The same things were measured in two ways. Each way mixes the same 11 hidden numbers, adds some noise and spreads widely along 6 directions of its own, which tell nothing about the thing.
(in the rows, 128 means zero)
Some things both ways: the first way, then the second way.
[151 172  97 116 119 204 164 154 143 140 150 132 145 182 127  57  86 126
 114 159 126  69 135 104 130  50  71 107 108]
[112 116 113 129  80 174  63  91 154  60 116 143  85 128 153 147 187  86
 142 136  93  88 120]

[131  98 138 122 132 127 155 133 130 119 119 119 113 147 122 109 135 126
 129 155 148 143 113 115 141 103 145 159 118]
[ 55 142 145 114 161 127 142 158 133 130  91 171 125 162  80 169  80 157
 106 108 123 174 131]

[134 160 130 144  98 147 142 115 129 120 102 126 149 128 126 103 126 133
  96 137 152 135 123 144 128 129 132 132 139]
[ 82 121 129 133 106 143 115 119 140 128 109 141 104 138 123 159 134 115
 135 128 111 127 125]

[101 218 118 136  65 109 152 106  92  97 151 129 154 111 145 100 114 115
 108 112 124 104 117 140 105  99 145 159 128]
[181 201 131 111 180 137  81 151  41 143 192 125 130  29 149  78 125 134
 103 130 153 160 160]

[128 144 153 108 146 125 151 142 101 109 150 106 130 173 137 151 106 112
 159 109 133 106 127 118 119  88 123 141  98]
[139 123 139 147 133 137 138 139 115 144 119 114 150 159 114 137 132 147
 119 127 141 120 129]

[182  71 159 150 102  87 158 116 131 125  28 135 156 118 161 217 169 162
  95 165 195 157 154 127 128 159 146 100 168]
[131 102 144 143 120  73 155 149 166 105  82 124 164 118 106 136 108 116
 115  87 124  69 135]

[111 152 101 127 110 145 110 147 138 137 152 121 133 141 139  77 136 149
 126 147 106 103 144 125 101  93 161 123 116]
[118 137 112 110  65 198 104  84  50  98 167  84 125 134 148 147 182 120
 159 189 118  64 130]

[138 134 145 136 134 115 147 115 115 110 164 102 109 168 116 138  92 113
 164  77 104 103 140 122 145 115 129 155 109]
[128 146 120  77 184 108 116 136 146 137 124 183  78 108  99 117  84 104
  90 119 103 252 147]

[141 155 119 168 131 148 154 137 152  80 125 127 109 165 119 135 105 126
 104 110 137 120 128 110 124 101 117 121 154]
[105 120 111  77 132 124 117 132 150 120  48 142 110 123  95 173 118 112
 139  89  66 174 130]

[129 118 160 131 137 103 155 119 123 124 146 113  96 127 114 150 157 145
 146  68 126 121 143  94 166 116 146  55 131]
[ 54  97 102 128 136  98 133 127 168 108 120 157 148 155 110 161 144 115
 145 132 155 137 122]

[108 193 159 126 140 145 123 127 112 128 180 107 132 143 106 110  98 125
 158  96 130 132 114 139 115 104 107 119  91]
[137 124 120 145 107 151 126 109 120 148 138 103 117 145 149 111 146 128
 131 136 128 122 115]

[150 112 129 151 112 129 132  97 128 101 101 129 121 134  94 123 135 145
 108 155 155 158 153 150 114 143 126 125 150]
[161 141 128 145 104 136 125 119 139 112 128  62 165 114 138 143 127 110
 132 134 126  59 127]

[120 127 117 114 143 183 162 162 172  92 143 128 121 153 129  68 145 139
  97 163 116  98 168 115 129  61  94 125 109]
[ 90 124 151 135  98 156 129 128 140 150  96 146 130 155 142 149 124 125
 175 133  89 135 147]

[130 143 165 136  88 120 173 148 135 129 120 125 135 105 180 111 130 115
 128 127 141 124 134 106 156 120 139 197 116]
[158 153 205 161 176 116 163 177  45 199 153 161 165 184 162  83  61 181
 122 164 200 168  80]

[141 181 146  95  93 119 192 152 145 112 134 130 133 166 173  99 104 114
 118 122 151  85 140 133 117  74 103 150 112]
[159 118  82 113 153 109 144 123 170 150 140 108 124 123 100  98 177 111
 122 132 130 180 174]

[132  81 176 139 115  96 188 131 129  91  98 156 130 130 134 151 163 158
 104 164 208 160 127 114 136 101 126 135 130]
[ 85 131 128 136 114 111 172 151 204 132  64 111 159 146  79 172 117 137
 105  71 113 105 153]

[109 113 180 148  97 109 153 103 197 108 107 140 129 113 128  91 131 153
  98 138 171 170 109 166 158 164 141 185 120]
[ 86 106  60 113  96 176 124  91 179 113 107  83 110 120  59 175 105  96
  56  82  72 133 183]

[139 189 113 130 108 155 124 123 141 158 123 112 143  98 138  79 111 119
 119 159 120 145 116 137 123 124 103 160 124]
[122 142 101 123 139 146 107 110 107 102 145 116 126 134 149 104 121 130
  99 108 103 109 147]

[121 160 173 174 103  86 121  74 133 114  64  92 142  91 123 188 141 130
 105  60 143 165 101 160 160 201 173  99 153]
[ 59  78  77 122  76 193  71  76  98 104 148 122  93 118 119 170 133 107
 154 151 105 136 113]

[157 119  97  98 132 143 174 119 150 127 172 118 119 182 110  92  95 140
 144 131 132  79 128 112 153  80  94 131 111]
[ 92 122 126  98 127 130  91 109 154  51 135 169  97 128  97 174 130 105
 126 144  94 139 147]

[140  97 117 141 122  95 117  61 143  96  94 109 140 137 121 146 137 146
 110 146 129 139 119 179 123 145 145 127 134]
[162 129 121  92 139  90 155 135 183 148 116 145 135 101  90 134 127 108
 117 104 104 204 183]

[113 131 158 160 106 144 137  99 132 144 126 123 156  89 110 112 135 153
 113 144 155 164  93 126 163 143 129 155 113]
[182 133 126 149  88 155 100 105 126 110 136 115 109 122 186  74 159  91
 100 118 121  81 112]

[ 81 149 154 140 133 149 112 100 122 119 154 111 158  80 109 120 165 150
 135 106 113 137 125 122 155 137 141  99 103]
[117 153 164 174 109 170 124 136  91 164 159 133 150 151 156 132 112 165
 122 121 147 119 133]

[116 124 133 129 141 114 164 136 119 106 175 132 102 113 117 116 141 148
 152 134 154 155 124  84 141 102 127 148 129]
[168 149 147 117 132 106 112 117  84 121 149 132 104 113 207  55 144 133
 190 153 116 122  85]

[161  91 118 103 134 107 145 161 121 131 131 118 120 152 179 145 147 128
 159 154 117 100 173  99 113  88 149 143 121]
[113 147  70  46 115 157 161  75 180 126 141 110  77 181 112 119 196 122
 162 171  67 219 173]

[215  84 121 190  73 134 100 123 114 191  19  86 150  97 212 178 148  94
 109 172  68 106 187 122 134 142 148 142 136]
[143 103 104 138  95 153 129 110 128 101 121 119 216 189 178 130 122  74
  77 129 160  73 125]

[130  40 135 134 117 116 140 122 132 121  64 116 139  86 160 148 211 142
 108 151 126 138 176 101 173 168 207 149 155]
[ 49 146 121 118 115 194  97 109 101 104 151 149  94 141 115 158 113 136
 120 145  96 137 158]

[127 106 142 124 117 117 142 117 121 119 121 127 126 113 143 107 148 128
 140 160 146 152 135 125 134 127 143 183 124]
[130 103 133 154 126  80 135 125 158 152 114 160 112 139 174  83 145  98
 135 108 119 122 128]

Other things, the second way, with their names:
j_190: [156 178 148 117 157 129 163 147 111 157 138  95 140 160 109 125 110 196
 124 130 149 170  98]
j_362: [ 88 130 126 138 130 142 115 131 107 119 126 121 155 147 146 144 126 133
 160 150 144 103 108]
j_512: [ 61 147  76  96 150 156  53 109 155  63 120 149  60  49 103 134 100  89
  92  79  49 145 183]
j_786: [122 148 139 165 163 142 104 141  89 153 196 129 130 101 147  95  89 145
 131 158 173 153 119]
j_56: [150 172  98 113 176 108 147 155 164 121 122  84 121  66  60 102 116 122
  39  79 126 127 186]
j_849: [108 134 146 182 131 138 139 138 145 142 135 118 117 174  92 148 151 185
  99 105 138 107 144]
j_837: [108 179 132 100 150 146 108 143 170  96  73 147 104 132 115 152 124  99
  80  95  79 130 163]
j_964: [ 64 141 165 139 139  82 137 179 178 164  75 196 155 117 128 172 113 119
 153  94 157 173 117]
j_909: [ 82 133 129 105 145  95 136 142 164 137  69 181 117 152 158 117 123  89
 132 109 111 154 122]
j_138: [149 116  94 169 105 162  89 105 133  91 139  61 158 122 124 152 159 146
 120 100 127  59 126]
j_10: [ 88 130  73 101 109 165 122  95 182 133 110 128 107 174 136 144 188  78
 113 140 111 168 149]
j_703: [146 131 145 156 122 118 119 113 123 150 170 144 122 153 198  87 156 123
 167 164 151 137 103]
j_298: [178 109 102 108 150  84 129 130 101  75 121 112 144 118 139  73 173  72
  94 156 165  50 114]
j_283: [119 164 191 153 179  71 196 190 136 177 105 135 187 177 101 147  66 210
 127  98 159 149 124]
j_63: [212 111 142 156 123 127 144 147  71 167 144  88 177 119 119 107 168 137
 123 155 189 101 127]
j_535: [116 118 148 148 108 118 127 132 122 138 121 135 132 116 125 144 122 141
 150 112 117 114 132]
j_246: [129  88 150 161 132  51 148 171 119 137  70 146 183 107 130 124 129  91
 112  95 162  39 128]
j_541: [163 124 117 102 171 101 132 128 115 153 136 148  96 126 134  70 125 122
 127 137 119 204 128]
j_455: [143 141 136 142 109 146 104 125  78 112 132 100 119  93 138 117 129 119
 105 123 125  58 120]
j_48: [111 141  82 124  98 203  80  81 150  76 142  84 125 143 113 184 121 141
  91  96  97 130 122]
j_387: [179 143 125 120 124 102 184 135 154 153 131 109 143 187 113 110 244 145
 112 147 179 134 134]
j_421: [ 99 141 195 127 131 109 119 155  96 138 123 214 125 130 160 127  97 142
 170 134 129 163 115]
j_313: [191 144 149 143 143  84 151 146 172 138 119 124 113 128 140  70 179 111
 114 129 153 114 121]
j_372: [170 144 144 137 122 125 139 127 167 155 111 118 128 148 188  80 136  90
 151 144 113 129 126]
j_889: [ 91  94  90 104 102 165  92  89 121  83 107 137 117 160 123 171 138  88
 112 129  77 112 150]
j_818: [117 107 116 134 129 111 118 127 123 100 121 135 131 136 133 116 152 116
 126 125 134  91 125]
j_745: [102 168 127 128 166 117 107 162  92  87 121 115 141  64  88 138  77 153
  56  64 138  78 132]
j_495: [146 132 143 176 102 110 161 111 138 158 159  67 158 184 181 121 158 158
 187 166 165  79  70]
j_479: [102  96 138 133 102 107 130 123 146 172 101 169 111 119 173 101 128  92
 199 129  91 160 137]
j_408: [168 157  83 112 138 163 126 113 196 181 144  98  84 104  85 122 153 121
  80 101 112 250 167]
j_788: [146 140 119 142 193  72 145 157 152 117 127 126 129 116 121  55 117 142
  85  91 151 120 127]
j_516: [157 135 141 148 110 134 136 127 106 148 146  94 167 131 143 134 107 143
 132 129 143 111 114]
j_436: [153 143 145 136 106 167 110 116 113 138 142 132 112 141 164 106 134 126
 127 138 123 142 112]
j_508: [121  97 145 156  73 156 128 124 140 140  93 120 149 158 119 174 145 134
 148 119 125 110 115]
j_312: [143 133 120 148  95 146 173 112 169 138 130  76 177 211 122 154 186 147
 123 138 134  89 160]
j_808: [160 155 136 141 138 117  95 129 135 108 155 119  99  49 149  81 108 108
 117 111 113 109 135]
j_575: [130 158 126 115 133 164  84 130 109 114 152 140 109  72 104 143 112 126
 100 117 123 166 146]
j_104: [103 125 106 133  98 161 117 108  95 113 138  92 146 120 137 134 128 127
 139 128 107  73 147]
j_462: [ 79 124 107 133 156 127 145 125 128 141 144 127 168 184 119 147 105 167
 138 125 127 156 156]
j_375: [175 120 131 146 152  97 156 142 163 169  98  97 115 154 114 108 168 108
 126 154 153 131 107]
j_442: [160 130 141 112 127 132 147 130 120 122 129 110 160 147 104 150  98 116
 105 150 130 130 140]
j_542: [113 152  94 131 120 163  77 110 200 123 101 148  16  85 150  69 174  55
  74  94  88 151 136]
j_610: [ 97 135 147 115 151 113 141 143 120 157 124 172 107 124 103 130  88 135
 115 114 101 180 172]
j_917: [150 138 143 136 130 105 162 136 152 147 123 133 132 154 152  82 147 115
 117 131 141 122 134]
j_221: [146 130 149 131  97 144 120 115  80 134 189 135 201 124 183 129  92 143
 190 161 152 149 119]
j_322: [127  90 158 132  94 112 136 108 111 136 117 136 116 185 167 136 152 137
 227 182 116 120  70]
j_474: [110 137  41 103 116 185  78  83 138  63 155  73  78  73  81 130 167  99
  53 102  94 100 171]
j_721: [111 150 151 137 142 118 143 160 130 139  94 147 155 148 154 113 109  87
  86 131 165  97 113]
j_96: [ 98 131 157 175 143 105 115 143  94 115 186 126 155 125 109 163 116 224
 176 128 180 121  87]
j_557: [ 97 115 138 135 135 119 129 143  77 152 118 140 141 121 129 134 112 111
 132 141 134 105 142]
j_252: [ 85 146  88 122 114 179 115 100 152 109 146 111 131 168 139 140 152 118
 114 143 134 133 133]
j_838: [168 100 136 111  87 109 175 112  65 134 135  95 159 153 154  90 149 136
 172 165 128  76 112]
j_453: [ 60 115 105 137 110 164 141 110 115 163 106 101 102 171 118 146 100 161
 136 108  92 138 114]
j_66: [184 131 139 151  95 151 122 117  92 118 157  94 149 128 149 107 159 139
 119 135 148  77 120]
j_321: [142 143 122 110 116 114 121 138 120  81 134 128 184  77 116 140 142 110
 106 105 136  82 174]
j_506: [163 110 114 131 101 132 111 102 147 105 121 131 101 142 177  72 193  80
 135 148 124  97 110]
j_953: [100 126 133 128 135 124 109 132 132 103 122 150 122 129 112 153 106 132
 119 118 129 134 113]
j_539: [ 92  78 100 139 117 170 104 116  20 150 132 114 131 119 109 131 108 150
 137 123 102 108 152]
j_98: [181 153 173 153 158 102 162 154 113 173 149 121 135 158 134  93 106 168
 113 138 171 153  97]
j_201: [188 155 110  79 146  99 155 141 151 101  90 107 130  89  84 100 135 106
  50  69  79 113 203]
j_571: [ 40  81 111 173 141 145  91 128 129 136 119 178 139 152 123 156  48 119
  89  85 121 150 143]
j_531: [ 55 100 112 133  84 139  97 111 179 124  79 175 114 121 162 146 129  70
 152  91  78 129 147]
j_254: [100 101 152 195 165  74 140 165 149 127  96 161 142 171 127 103 138 151
 106  88 155  67 129]
j_25: [236 154 163 128 159  73 154 137 128 167 163 132 103 119 181  18 169 129
 163 161 140 164 121]
j_805: [127 138 144 137 141 130 106 136 121 124 119 138 117 127 125 143 112 133
 121 119 119 134 119]
j_364: [ 84 114 108 132 125 142 115 110 151 137 126 137 113 160 146 138 131 107
 147 146 125 156 112]
j_88: [150 137 160 128  88 123 112 119 129 125 126 164 103 124 171 119 175 111
 156 133 119 128 114]
j_58: [138 153  99  95 140 111  94 129 143 124 113 149  76  53 126 106 169  56
  72  99 105 143 170]
j_330: [141 110 120 129 164 107 141 162 162 129  55 138 148 144  62 149 114 137
  54  51 109 142 164]
j_194: [107 163 158 129 124 173  74 123  64 114 152 142  98 100 146 147  86 143
 140 138  98 127 121]
j_538: [ 27 121 147 147 144 110 140 152 119 127 130 178 171 154 124 156  83 164
 163 121 139 127 150]
j_15: [191 179 138 115 126  88 190 145 194 181 120  89 136 111 151  73 192  88
 141 152 150 133 146]
j_258: [168 103 135 149 149 125  92 138  21 130 180  96 138  66  93 137 122 142
 142 178 181 102 102]
j_589: [117 127 115 132 111 111 113 105 174 130 124 142  66 104 161  88 158  79
 131 116  89 123 144]
j_499: [ 99 129 130 159  82 144  94 114 146  81 146 114 118  77 126 153 125  94
 107 117 126  47 132]
j_319: [150 166 151 142 157 114 180 155 143 183 127 102 145 162 126 100 114 153
 112 133 151 147 131]
j_388: [ 86 126 161 132 126 134 141 144 127 138 113 179 131 186 130 144 122 129
 135 155 157 153 104]
j_124: [117  74  70 117 112 101 120 103 140  96 131 132 114  85 121  85 157  79
 112 110 119 105 151]
j_222: [122 150 143 142 112 156 125 112 119 126 167 122 124 156 168 108 132 133
 155 174 142 120 105]
j_980: [102 145 153 140 118 133 116 131 127 132 151 162 145 165 162 154 177 126
 174 178 171 138 108]
j_411: [119 137 139 102 103 157 137 121 112 104 126 122 151 157 116 168 122 138
 142 154 122 126 126]
j_289: [159 167 117 109 128 198  56 113 107 125 158 153  78  99 135 130 153 122
  82 119 133 215 116]
j_785: [113 167 120 117 163 145 151 136 112 153 146 100 152 160  99 149  87 177
 107 121 123 172 155]
j_360: [172 150 153 113 119 112 131 108 122 129 147 142  97 141 205  62 131 104
 156 158 114 140  93]
j_752: [109  98 126 108 136 109 162 147 104 134  90 152 169 177 102 140 131 136
 124 126 138 137 141]
j_282: [ 76  87  84 108 101 110  64  97 130  96 109 193  48  45 181  72 148  11
 122 112  89 113 130]
j_756: [156 129 123 120 105 136 184 126 147 136 141  86 193 188  71 185 155 138
  87 150 159 122 173]

Some of these things the first way, each followed by its name:
[157 141 123 146 116 128 136 119 128 135 108 107 146 142 139 168 120 142
 117 130 130 106 134 127 119 105 123  91 128]
j_411
[132  77 151 136  91  94 157 140  85  98 122 151 127 144 125 130 172 160
 113 170 173 130 181 121  96  89 167 125 126]
j_15
[166 149 166 125  96 100 123 122  59 156  70 104 174 146 164 210 117 114
 150 109 158 125 138 142  95 146 168 120 126]
j_474
[145 112 149 161 106 137 118 139  81 148 110 101 122 126 107 137 143 128
 118 132 112 134 169 114 121 115 168 120 116]
j_721
[130  95 133 129 138 124  93 101 109 140 111 106 156 135 130 143 145 142
 149 152 133 141 111 143 125 135 155 118 109]
j_66
[ 96 145 158 164 152 159 133 109 163 111 164 112  92  92  68  89 158 152
 123  51 107 144 149 102 186 155 138  67 137]
j_364
[135  69 116 130  94  69 165 112 122 105 120 142 129 136 161 130 158 163
 118 188 150 119 118 128 125  74 153 156 119]
j_321
[106  99 159 164 145 129 145 113 128  91 136 110 108 105 101 141 172 144
 115 114 120 137 153 107 160 111 136  97 118]
j_531
[131 189 164 109 127 117 159 116  48 129 163 103 163 164  84 172  78 125
 155 107 176 130  90 139  99  93  96 119  86]
j_313
[147 108 138 138 101 112 136 114 128 104  64 133 162 119 166 164 159 143
 109 151 164 136 146 135 122 141 151 114 154]
j_535
[156 125 157 112  95 100 145  98  88 122  72 109 138 122 147 137 141  96
 128 133 143 151 150 157 117 153 151 162 129]
j_786
[131  58 145 133 131  90 132 111 117  95 143 136 104 153 142 113 138 127
 166 163 141 159 136 137 117 112 150 190 116]
j_516
[ 76 156 186  74 156 110 187 119  81  94 203 123 156 142 110 140 113 132
 185  91 188 132  76 107 156 100 116 163  84]
j_849
[110 122 158 153 114 124 166 103 154  86 101 136 146 131 127 129 133 147
  93 134 176 142  86 139 158 120 125 136 125]
j_508
[160  54 104 135 130 124 136 122 166 104  71 141 108 139 156 114 163 133
 116 181 148 153 153 112 140 152 166 152 174]
j_322
[138  86 164 138 133 127 124 135 109 126 133 125 137 135 147 155 148 140
 175 104 138 130 167  97 144 144 158 107 126]
j_98
[154  89 120 138 129 142  97 130 124 138 101 133 119 144 142 105 141 131
 147 176 141 159 137 122 112 135 154 125 142]
j_190
[128 161 168 136  92 102 226 119 127  85 118 136 141  95 127 164 136 135
  92 108 190 139 130 107 164 130 110 170 147]
j_512
[ 99 252 182 140 154 171 107 151 140 137 166  97 131 122  98 114 101 135
 147  63 131 151 113 133 108 130  95  77 105]
j_453
[153 113 120 136 113 138 148 142 131 120  94 121 108 127 141 110 155 120
 107 149 126 131 169 105 129 111 143 117 151]
j_362
[115 118 133 128 126 126 137 109 123 102 158 120 128 162 111 102 123 136
 141 116 125 107 123 135 136  95 134 122 101]
j_575
[135 120 141 119 118  95 143  99  74 118 141 114 128 121 141 141 128 108
 167 131 127 133 131 120 133 117 138 169 113]
j_703
[109 159 175 159  92 119 143  75 132  91 110 128 160 115 129 129 123 123
 115  80 155 137 109 157 153 160 139 133 130]
j_408
[ 97 116 132 146  63  98 162 119 107  86 153 156 134 130 139  80 131 136
 120 141 152 123 123 122 133 109 189 224 127]
j_58
[131 152 106 139 120 136 130  92 110 125 104 102 160 108 120 144 140 143
 102 142 120 127 110 132 135 117 129  98 135]
j_421
[127 166 142 145  97 115 134 133 122 117 115 121 137 141 119 129 129 146
 102 126 147 134 132 146 101 112 145 113 128]
j_246
[152 135 140 133 112 119 137 124 115 145  83 108 146 114 147 166 143 138
 119 121 143 138 133 116 141 144 153 103 144]
j_818
[146  56 150 110 165 110 116 130  69  92 118  99  92 212  89 157 126  99
 177 113 136 146 162 130 103 140 192 155 124]
j_375
[105 106 165 126 108 100 174 119 127  98 134 141 118 108 114  99 150 144
 117 153 176 177 121 127 138 129 149 193 121]
j_319
[144 123 117 147 120 144 114 129  80 127 130 123 170 144 164 174 138 141
 154 126 123  79 158  95 120  93 139  74 123]
j_88
[121 112 127 147 163 138 148 108  53  84 161  90 123 142  58 181 125 122
 147 107 121 133 135  92 143 112 142 147 120]
j_837
[121 104 152 117 175 100 117 113 105 111 155  81  97 145 101 161 129 121
 181  78 108 148 126 123 140 145 170 145 114]
j_541
[120 144 123 186  73 164 121  93 134 127 101 131 172 107 159 107 129 122
 113 100 104  98 113 107 188 146 160 119 142]
j_289
[118 122 114 163  96 139 130  94 118  96 120 141 112 140  93  75 148 143
  92 149 131 139 127 134 120  90 134  83 133]
j_964
[110 159 132  96 174 132 140 132 146 112 203  97  84 133 115  80 124 120
 168 105  93 124 135 116 137  92 102 129  99]
j_462
[156 107 129 137 113 135 122 113  94 134  99 108 155 140 148 141 123 104
 137 166 126 131 129 138 117 122 141 166 111]
j_436
[148  98 122 146  87 154 150 168 138 125 122 136 117 138 188  77 147 110
 127 144  90  78 195  82 144  83 154 156 128]
j_10
[134 147 148 109 123 103 146 130 109 110 133 110 154 140 160 167 131 121
 144 117 132 102 148 134 109 111 142 156 115]
j_610
[156 117 165 100 148 128 143 155  93 164 108 107 124 143 124 146 136 128
 160 138 163 156 149 105 120 122 126  95 118]
j_788
[161 129 135 130 114 100 147 126  72 139 157 116 131 148 133 152  90 111
 171 166 142 138 130 123 101  92 106 191  97]
j_360
[134 165 171 101 136 102 177 135  54 122 194 108 126 159 117 156  91 111
 180 108 148 114 120 116 115  66  87 145  77]
j_222
[117 151 183 115 165 114 145  93 106 114 164  69 101 132 102 141 100  83
 175  69  98 145 111 146 153 127 106 170  75]
j_571
[118 183 141 103 152 165 126 104 106 154 103  88 158  97  80 126 131 133
 118 122 156 174  88 134 146 158 119  87 124]
j_254
